There are 5 hidden switches. A switch that is on adds its own fixed numbers to the row, and there is some noise. The rows also spread widely along 4 directions, which tell nothing about the answers.
In the rows, 128 means zero.
Some rows, each with its switches (1 for on, 0 for off) after it:
[106 116 110 118 172 114 129 143 102 143 146 129 126 126 161 114 112 149
 139 118 126 137 119 107 101 137 140 128 109  88]	1 0 0 0 0
[127 174 111 131 137 130 143 128  72 169 144 102 128 113 159  92 134 121
 143 172 129 144 132  82  94 130 105 123 141 125]	0 1 0 1 0
[130 131  86 125 197 108 151 166  92 135 146 102 149 100 180 108 130 177
 156 136 116 160 117 104  90 124 146 127  95  88]	1 0 1 1 0
[155 211  67 143 159  84 132 123 126  92 163 127 131 111 162 109 135 153
 137 129 118 137 116 130 118 111 127 103 141  99]	1 0 0 1 0
[141 206 106 127 114 130 138 124  90 138 148 117 143 125 131 118 139  97
 170 114 133 166  96 113 106 106 129 122 136 131]	0 1 0 1 0
[155 231  71 146 160 120 136 129 108 120 159 101 157 101 153  96 137 131
 166 140 138 163 112 111 115  96 104 113 144 113]	0 1 0 1 1
[154 195  83 135 163 107 148 136  96 130 140  98 156  95 168 103 137 149
 168 140 126 182 124 107  94 104 126 104 111 111]	0 0 1 1 1
[146 207  79 140 148 111 157 106  77 155 150  95 146  85 160  90 134 145
 160 191 127 180 144  75  85 119 111 101 120 117]	0 0 1 1 1
[130 134  92 125 163  83 119 129 106 125 149 131 115 121 162 110 110 151
 126 134 109 138 135 121  99 143 123 123 118  89]	1 0 0 0 0
[116 175  94 141 176 121 138 126  84 157 165 114 137 108 153 102 129 145
 143 147 127 135 121  84 101 125 103 120 138  89]	1 0 0 0 1
[148 204 105 151 141 125 137 120 106 123 151 109 140 116 155 109 130 132
 144 154 120 146 131 112 115 114 119 122 145 122]	0 0 0 1 0
[134 185  91 147 145 124 133 133  98 124 175 103 140 118 148 113 143 132
 155 114 127 144  89 102 108 107 126 130 135 111]	1 0 0 1 0
[136 183 123 134 119 142 136 116  91 143 149 107 153 124 132 122 142 111
 161 125 132 158 105  96 105 111 138 136 136 127]	0 0 0 1 0
[155 191  64 132 171  85 155 125  97 129 136  99 147  89 169  89 126 164
 154 167 125 184 150 117  93 116 127  93 115 100]	0 0 1 1 1

New rows. What belongs after each?
[158 206  59 144 150  73 141 132 124 108 157 117 144  99 164 117 140 157
 161 120 121 171 102 123 105  98 133 107 112 102]	1 0 1 1 0
[126 151  74 137 185 108 132 153 102 131 148  99 139 116 181 100 125 173
 143 119 128 152 113 118 101 119 127 130 123  80]	1 1 0 1 0
[141 161 126 123 134 101 123 109 118 127 129 138 125 132 138 113 108 125
 138 122 114 142 129 123 122 124 140 106 120 120]	0 0 0 0 0
[156 192  76 130 145  83 155 110  92 137 140 108 149  90 159 100 125 143
 157 157 122 190 138 102  99 114 125  89 112 112]	0 0 1 1 1
[141 200 119 143 124 141 137 126 112 129 160 110 159 123 128 131 150 105
 162 106 127 158  92 108 119 101 141 126 138 134]	0 0 0 1 0
[161 214  45 118 142  79 135 148 129 107 152 117 144 107 166 115 143 163
 166 104 124 186  86 135 104  92 140  99 105 103]	1 1 1 1 0
[127 183  70 127 162 109 138 124  78 163 162 125 128 101 161  86 125 146
 140 160 135 146 132  90  96 130  95 112 130  96]	1 1 0 0 1
[143 223  74 149 145 114 120 108  99 139 183 122 135  97 137 102 133 135
 147 152 134 141 113  87 117 111  89  99 151 106]	1 0 0 0 1
[157 210  86 141 127 123 135 123 104 138 151  97 152  96 147 110 153 137
 164 164 126 158 106  84 104  99 128  97 134 125]	0 0 1 1 0
[142 217  50 141 153  94 143 112  70 159 186  96 132  75 173  85 144 161
 155 197 131 162 129  68  77 115  89  87 127 105]	1 0 1 1 1
[122 171 118 133 142 152 131 143 100 156 141 120 149 119 133 116 136 121
 145 132 132 143 107 108 111 104 111 128 146 118]	0 1 0 0 0
[149 221 100 137 101 112 134  84 103 140 156 113 132 107 146  97 129 120
 148 177 116 143 135  94 119 120 107  98 151 138]	0 0 0 1 0
[163 178  66 119 145  66 139 131 112 108 122 118 136 108 173  94 118 164
 145 150 109 179 134 133  97 126 135  95 101 115]	0 1 1 1 0
[127 175 108 140 159 128 137 147 105 150 135  89 156 102 142 112 139 147
 149 162 128 137 118  87 103 103 124 116 138 110]	0 0 1 0 0
[152 204  81 122 127 125 140 141  98 150 134 107 161  96 123 115 152 117
 180 116 146 186  95 104 102  86 127 112 120 116]	0 1 1 0 1
[151 216  67 136 150  79 132 111 116 111 171 130 136 107 151 111 121 144
 149 130 122 154 107 112 118 105 113  97 132  87]	1 0 0 0 1
[142 200  44 145 197 119 156 163  97 131 172  76 176  69 179 102 155 183
 161 142 133 157  97  97  95 109 110 111 125  88]	1 0 1 1 1
[118 146 100 115 154  99 144 125  89 139 154 134 130 123 153 106 110 131
 154 109 125 173 120 108  86 136 135 116 101  92]	1 0 0 0 1
[150 204  65 138 168  86 144 116  96 126 178 120 128 100 170  95 119 156
 150 146 118 169 128 112 100 130 115  99 127  92]	1 0 0 1 1
[149 201 109 141 130 102 132 100 116 119 144 124 140 121 140 120 133 123
 150 135 112 154 113 127 122 115 128 107 138 134]	0 0 0 1 0
[117 126 123 114 157 126 129 138  90 153 118 119 138 133 152  99 110 136
 144 133 125 145 136 118  98 131 131 129 114 105]	0 1 0 0 0
[138 201  88 140 137 104 125 108 114 142 174 126 123 101 145 115 126 123
 136 161 120 127 112  99 119 121 105 116 147 104]	1 0 0 0 0
[150 217  67 145 157  88 141 114  97 119 175 116 137 101 155  99 128 145
 154 148 127 159 120 105 100 125 112 103 136  95]	1 0 0 1 1
[126 157 147 123 106 127 123 107  88 152 140 140 128 131 120 119 131 105
 154 126 131 148 122  95 110 135 133 122 125 130]	0 0 0 0 0
[134 183  88 137 141  99 148 122  79 133 166 121 132 108 149 114 137 125
 155 116 133 178 102 107  86 120 126 109 122 104]	1 0 0 1 1
[142 203  73 159 185 105 132 133 116 122 175 108 142  96 174 101 136 168
 139 173 120 124 119 106 115 117 102 116 150  91]	1 0 0 1 0
[157 192  91 147 184  99 142 127 130  84 128 113 161 103 157 110 126 158
 146 107 126 174 122 152 115 104 146 110 124 100]	0 0 0 1 1
[135 152  97 136 194 122 171 152  78 140 125  86 160 100 165  95 124 172
 164 146 131 181 131 108  86 120 132 115 104  90]	0 0 1 1 1
[130 153 122 126 138 109 162 113  87 131 133 114 147 132 146 122 127 129
 161 102 124 188 126 122  97 129 146 126  98 120]	0 0 0 1 1
